The rows of a group lie close to one hidden flat surface of 13 dimensions, which may be shifted away from zero. Surfaces can cross.
Known rows, each followed by its group:
[-25   3  -5  14  -5  10  -2  18  -1  12  -3  -9  -5   0 -19 -22  -2  -6
  11   9]
J
[ -1   8  -5 -16 -18   4 -12  22   0  -8  -4  14 -32  -6  43 -20   0 -36
  16  38]
C
[ -6 -12  14  21  -3   9   2  24  12   1 -25  35 -13  18   4  -9  -3  16
  -7   3]
C
[  7  26  -8  18   0 -10   8  18   0  44   1 -14 -10 -10 -15  28 -16  12
  25  -3]
J
[-24 -21   4  10 -18   3  -1 -14  19 -16 -10  11  24  32 -30  -2  26  12
 -13 -19]
P
[-35  11  -3  -9  -6  -2 -20   6   1 -10  -3   7 -14 -44   1  -8 -18  18
  16  40]
C
[ 16  28  20   0  30  24   6  14 -19   1  -6  -7   3 -10 -20  29  -4  12
   1  24]
Z
[ 24   5 -14   2   4  -3  19  13 -14   9 -22 -21   4  15   9  20  31   9
 -10  15]
Z
[ -5  16  26  -2  11   6 -19  -3 -36  -1  21 -18  -6  28  11  19 -12 -12
  -8  34]
Z
[ -8 -21   6  23   1   1   5 -29  47 -12  -9  22  -3  36 -11  18  -1  15
   2 -36]
P
[ -6 -18 -26 -12  26  -5  43 -28  38 -33  -1  -6  16 -35 -24  -5  -2  19
  -5 -33]
J
[ -1 -19 -19  21  18 -10 -39   5  -6 -31  24  27 -22  -8 -22  34 -25  17
   8   2]
J
[ 18   8  17  -7 -16  10 -24 -18 -11  12   6  -1   4  -4  32 -16  18 -11
 -19  -3]
Z
[ 15   7 -10  -9  -7  -7  -6  -5   0 -30  -3   7  -7 -12  24   8  -1  -3
 -14  10]
J
[ 38   5   8  -6  19  10   6  -6  -5 -37 -28   0  23 -20  15 -13  -2   2
 -15  -6]
P
[ -1  14  20  14 -11  22 -19  19   0   0  12  15   7   9   0  -6  13 -18
  -6  -7]
Z
[ 52  16 -24  -9  23   4 -19  28 -52   1   9 -14 -32   1  13   6 -17 -10
  -6  43]
Z
[  8  -6 -11  13  16  26  -6  -8  10 -19 -16   3 -32  -9  -7 -17   6  -8
  -2  16]
J
[ -2  -8 -22  18  20  11 -25  25 -10  13   4  -6  -1  22 -30   1  -4  14
  44  13]
Z
[-28 -20   0  24  13  11 -11  -4   2   1  -6   3 -35 -14  -6 -11   1   4
   5  21]
C
[  6  10 -17  18 -13   0 -13  -5  -8  24 -13 -24  -2  -2  -8   4  26  12
  -6   4]
Z
[  1   1   8  -7 -14   0   2   0  12  23 -15  12  12 -11  15 -10  13  14
   9 -10]
P
[ -2  11   3 -12  -9 -17   6  14 -13   2   3  -8  11  26  19  10 -11  -4
   2  12]
P
[ -8   7  16  15  -1   5   9   1  17   0 -19 -17  12  -2  36 -29  -2 -13
  15  -7]
P
[ 16 -15  29  21  27  37 -40 -41 -23  10 -15 -14   5  -3   3 -31  13  31
 -26   1]
P
[ 11 -22 -19 -32  17  -1   2   7 -20  16  17   1  17  13 -24 -21  -7  -4
  29  -5]
P
[-16   0   5 -10   3   4  12  41 -22 -15  17  -6  39 -20 -15 -23  13 -35
   8 -11]
C
[ 25  20  17 -15   2   9  43   3  20   8 -15  20   4   4  -5   9 -10   1
 -13 -18]
J
[ 23   1  -1  -8  29  17  28 -16  11   2 -13 -11  -4  -5 -24 -12 -15 -12
  16  -9]
P
[ 22  10 -17 -28  -8  -6   2   0   3 -33 -24  16  22 -23 -33  11   0 -14
  23   1]
C
[ -3  16  14   1  -3  -3   3  13  14 -18 -19  24 -11 -18  27  -1 -26  18
  -4  20]
P
[-27 -14   7  -1   9   9   9   9  -5  14 -13 -14  12  -4  -8 -36   2  -7
  26   9]
C
[-19  10  13  34 -13   6  -1   4  15  20  13  -5 -20 -14   9  -1   8 -22
  -4 -17]
P
[ -7  25  27 -16  11 -14  18  -7   1  29  18 -13  24 -26  -4  44 -17  -1
  33 -11]
C
[ 29  -7  -7 -18   3 -10  11  -4  35 -18 -29  34  25  -9   6  24   4  19
  33 -25]
Z
[ 11  21  14  10  -1   0   5 -27  -8  39 -12 -23 -10  10 -19  31  -3   7
  -2   2]
J
[-29   9  21   4 -11  18  -8   1   5  -8  10   0  -5  18   0 -24  -5 -34
   3  10]
Z
[ 15  -5  -1   6   3  11  13 -15  19  13  -9   7   8 -18 -19  -1  16   2
   0 -36]
C
[ 22  -2  -7  10  20  14  17  25  -8  16 -30  -1 -15   6  -4  11  18   4
  16  19]
C
[ 22  22  16 -26  -2  -6  15 -14   3  -5 -24  -8  44  -6  -5  24   7  -6
  26  -8]
Z
[ -8 -18  -7  -4 -29 -39 -19 -36  -3  10   2   7 -17  12   4   9 -24  13
 -20  -4]
J
[ 19 -17   0 -27  13 -12 -13  -1   8   9  -6  22  21  -3  38  -4 -11  34
  39  -5]
Z
[-14 -20 -23  32  21  15 -15  37  -9 -14  12  14 -38   6 -30   3   2   3
   2  20]
C
[ 34 -17 -17 -53   0 -40   7 -47  -7 -17   4   5  13 -26   3  -2 -41  -8
   6 -23]
J
[ -8 -21  10   4   4  21 -29  -5 -19 -21   5  19   8  18 -23 -21   6  13
 -28   6]
P
[-29  -8  25  13  -3 -12   6   1 -24  20   4 -21  13 -14  20 -13   7  12
 -30   0]
C
[  5 -20 -27 -12  -4 -11 -27  11   5 -23   5  30 -22  -2  15  -8 -12  -5
  25  17]
C
[ 33 -11  -7   2  19  -1  -3 -35   3 -29 -11  20 -35  -6 -14  40 -12  20
 -31   2]
J
[-32 -13   6  16  25  14  -2  23  -6 -11  22   0  16  40 -35   9   2  13
   9   2]
J
[ -8   7 -12  14  12  -1  31  17  26 -28  -7  -3 -11 -23 -14  -1 -19 -30
  15 -12]
P
[  8 -16  12  -4  25   0  23  22  -3  10 -31  10  10  37 -13   5 -20   1
  45   7]
C
[ 37 -17 -23 -29 -14 -44 -23 -30 -16  -8  -4   7   2 -12  26  14 -16   8
   0  -4]
J
[-16  -6   5 -11 -20  -8 -19   9   3  -2  10  11   6  -4  29  -3  15 -21
  26   8]
C
[ 25  -9 -45 -11   9  -9  -3  53 -14   2 -16   5   7   2  11 -15   3  20
  37  20]
Z
[ 16   6  -6   4  14  -1  14  -9  -9  10  -9 -14 -23 -17  14  20   9  25
 -28  18]
Z
[-13  11  21  43 -15  10  -2  12  12  13   8   2 -18  40  13  17  13 -12
 -22  -9]
P
[ 24 -14 -25  -5  16  -6  -6  18  -2 -20 -10  20  -3 -16  -3   7  -8  21
   9   3]
J
[ 15  -1  19 -11  16  10   2 -33  -8 -21 -22 -11  37  33 -17   3  -2  25
 -18  -4]
P
[-30  -3   8  11 -24   8 -13  24  18  14  -4  17   4  16  23 -33   6   5
  19   2]
J
[-12  15  12   2 -11 -11  -1  25  -1  -7   7  21   7  -1   7  22 -15  15
  -5   7]
P
[-44  -9  14  -3  22   7  53   3  18   6   4 -18  22 -31  -7 -14  18  18
 -11 -16]
Z
[  0  -8   1  -7  -2 -12  10  -4   2   0  13   0 -15  12  34   8  -3  -2
 -15   2]
Z
[ -5  32   1  10 -30 -15   1 -18 -19  14 -36 -20  -2 -54 -35  15   3  14
 -32  14]
J
[ 18 -10  -2 -21   9 -16  19 -11 -28   6  -6 -30   4  25   2  -6 -10 -42
  14   6]
C

New rows, each followed by its group:
[ -2  -2  -2  -4 -12  -6   4   7   0  24 -17  10  -2  -4  -7 -20 -14   8
  12   1]
J
[-11   9   6   8   1  -1   5  -5 -13 -16 -13 -29  25 -22  -9  -6  11  -3
 -13   3]
P
[ 30  22   3 -25  19  -7  37  18 -16  -7 -10  -9  15 -18  14  28   0   7
  -9  12]
Z
[ 20  18   1   3  24  21  21   3  10 -39 -14  16 -15 -35 -28  25  -7   7
 -25   8]
J
[ 12  -5 -10   2   0  -4   7  -5  11 -10  -7   5 -12  23  26  16  11  18
 -21   5]
J
[ 11  -3   7   2  12  -6  13  20 -15   7 -10   4  -1 -20  21   8   3  10
  -7   8]
C
[-35   0  13  17  27  21  18  -9   1   5   5 -13 -23  25 -54   5 -22   6
  -5  16]
J
[ 15   3 -14 -25 -28 -39 -16   7 -20  12 -25   1  36 -29  22  -3   2  27
  15   4]
J
[  6   7   9  -9  -4  10  22 -13  16 -21 -57  21  -9 -34 -23 -34 -27  13
 -16  11]
C
[ -8   0 -42   7   6 -35 -11  14 -24 -11   3 -25 -19 -16  -3  22 -18  28
   0  34]
J
[ -6   6  -3   4 -15  -5  21  42  -5  25 -10   7   0  24   1 -13  -2   9
  -4   7]
J
[ 17  18  16 -19   8  15  11   8  -6  22 -21   9  20 -17  -9  -3   0  28
   6   8]
P
[ 28  11  11 -21   5   7  26  16  -8   4 -17  -2  26  -2  33  -1  28   0
 -10   0]
Z
[ 23   7 -20  12  10  -3  -7  21  -4   8   2   7 -15   3  -9  29  -5  19
   7   4]
Z
[  6 -21  -3   4   5  11   4   3  -7 -37 -16  21  23  -5 -39   2  26  14
 -34 -15]
J
[-30 -22  10 -15  22   1 -15 -49  11 -11   3   4 -10 -13 -28 -19 -45  14
  23  10]
J
[ 19  -4 -25 -13 -25 -11 -26   1   7  -7  -8  24 -24  20  22   2   0  -3
  11  18]
C
[ 10  22 -18  -7  20 -14  22  37  -4  -3  25 -20  25   2   2  35  -8   2
  25  -6]
J
[ -2 -10  18 -18  -1  -1  36 -13   4  11 -19  17  -1  34 -19  -8 -18  22
 -26  -2]
J
[ -7 -12   1  16   4   7 -12 -22 -14  -1  -8  -5 -24  11 -39   3  -6   0
 -19  13]
J
[-32  -1  -7 -19 -23   1  18  -9  16  32   4  12 -20  40 -46   3  -3   0
   9  11]
P
[  6   9 -12  -6 -13   4  -2  26  -1  -1  -9   6   2  21 -10   0   8 -17
  23  16]
C
[  3   9  -3 -17  -7   6   6   7   9   4 -11   6  17 -29   1 -17   8  -4
  18  -3]
C
[-14  12  10  13   5  -5 -32 -34  -6 -20  11  -4 -29   8 -27  40 -33  -3
   2  23]
Z
[  7   5   3 -37  44   7  11  19  -1 -50  -1  13  33 -22   3   5 -23  27
  25  22]
J
[-16 -13  14  23   6   1  -2   4   5  29  -4   5  -9  -3  16   9  13  30
   0  -2]
C
[-21   9  -2  35  -6  -1 -43  13  -4   8   0  -2  -5  -3   4  29  10  34
  17  22]
J
[ 20  10  12 -13   8   9 -10  12 -38  22  10 -12  18  -5   1 -11   6  -4
  -7   4]
P
[-16  10  12 -12  14   8   5  16   5 -13   7   3  28 -13 -15  -6 -14   1
  25   0]
J
[ 14   2   5  -5  -6   4   8 -10 -14   0 -29  12 -15 -18 -34 -10 -12  -4
 -22   7]
J
[-12 -13   0 -10 -10  -3   6   0   3 -23  -9  29   0 -29 -36 -32 -25  -8
 -14 -13]
J
[-24 -19   8   9  -4  22 -10 -28  27 -13 -37  15  -7 -12  -1 -37  18  26
  -6  11]
J
[-24   4  -2  12 -15 -17  18   0  16   9   7   8  -5  -4 -19  11 -15  16
 -13 -19]
J
[-15   2  12  12  11  13 -25  23 -17 -33  16  16  30 -13 -34  16   5   6
   0  -2]
Z
[  9   6  -9  -2 -10  12  15 -14  -1  19  -8 -28   6  14 -24 -20  21 -34
   1 -12]
C
[ 10  -9  11 -16  26 -13  29  -9 -22   1   7 -21  20 -35  -6  -7 -16 -17
  -4 -19]
C
[  8   4  -7  -7  17   0 -24 -19 -24 -22  -1 -22  12 -31 -24  12  -3  -4
  12  15]
J
[-18   6  14  -5  -7  -7  -2  13  -6  -8   2   4  33   3  -6   3  -3  16
   1   0]
P
[ 20  -3 -25  -5  30   1   2 -14 -16   8 -24 -42  22 -14 -17  14  24  28
  25  12]
J
[  2 -19 -14   5 -18 -26  -7  -8   7  -8  -2  26   3 -10 -12  10  -3  20
 -19 -28]
J
[  1  26  33  -3  -4   5  30  12  -7  26  -4 -13  -3   3  18   3  -1 -35
  -2   5]
C
[  2 -25 -13 -14  10 -16  -3  -2 -13  -7 -32   3   8  -4  -1 -13 -11  26
  21  20]
C
[ 27  25   7  18  -3 -16  12  16 -11 -36  -5  -9  12  -5  20  42   2 -14
 -34 -10]
P
[  6  42  29 -11 -26  18  34  10  29  -9 -28  40 -10   7 -14  21  -6   5
 -33   7]
P
[-11  17  19  -5 -19   9  19   7   1  26 -26 -15  27  -5   4 -24  21  -1
   0   1]
C
[  0 -15   7 -10   3  -9  -1  -9  -3 -18 -14  15 -24 -12  18  -5 -20 -23
   6  18]
C
[-13 -29 -19  22  11  17 -16  13  11 -11   2  11  -2  -3 -32 -32  10  -6
  21 -15]
J
[ -6   6   2   3   1  19   0 -22  21 -11 -18 -14   5 -18   7 -18  22  -6
   4  -1]
J
[ 19  15  -5 -22 -22 -17   0 -30  17 -16 -28  19   0   1 -22  19 -27   7
   5  -1]
C
[ 31  -9   2  -3   9 -11   4 -17   6  -8 -12  25 -34 -29  25  23 -15   6
 -18  -1]
C
[ 11   1  16   0 -11  -7 -14 -23   9   1  16  18   0   9  -7  21 -14 -16
  -4 -28]
J
[ -6  -9 -15  11  10   8  31  -4  25 -15   1   2 -18   0 -25  -4  -2  -1
 -20 -18]
J
[ 12 -17 -29  -6  -1  -9   1 -18  -7  10  -5 -13 -19 -35 -11 -12  13 -14
   1  -4]
P
[ 17 -34 -34  24  -2 -15 -21 -13  12   1  -6  12   0 -17 -23  11  18  22
   5 -38]
J
[-15  10  -6   6  -6   3   2  30  -7  -5   3  11 -11  16 -20 -16 -30   7
 -12  14]
C
[  7 -24 -17 -13 -23   9  -5  23  13   1 -13  41 -19  10  12 -40  18  -7
   0   4]
P
[ 27   8   6  -4  -2   3  12 -11  21   5 -24  26 -28   3   1  17 -16  -2
   4  -1]
C
[ 19 -16 -21 -13  28   3   7  13 -16   1 -15 -11  25 -23 -17 -16   8  15
  25  -1]
P
[  7  10  31  -7  17  -2  -4  -5  -9  15  13  14  10  32 -15  44 -26  20
  13   1]
J
[-26   0   1 -15  -3 -11  14  21   9 -27 -13   4  32  17   1 -14 -17  11
  23  10]
P
[ -5 -26 -12  21  17  16 -10 -17  24 -17  -2  -7   5  22   4  11  45  26
  -1 -12]
J
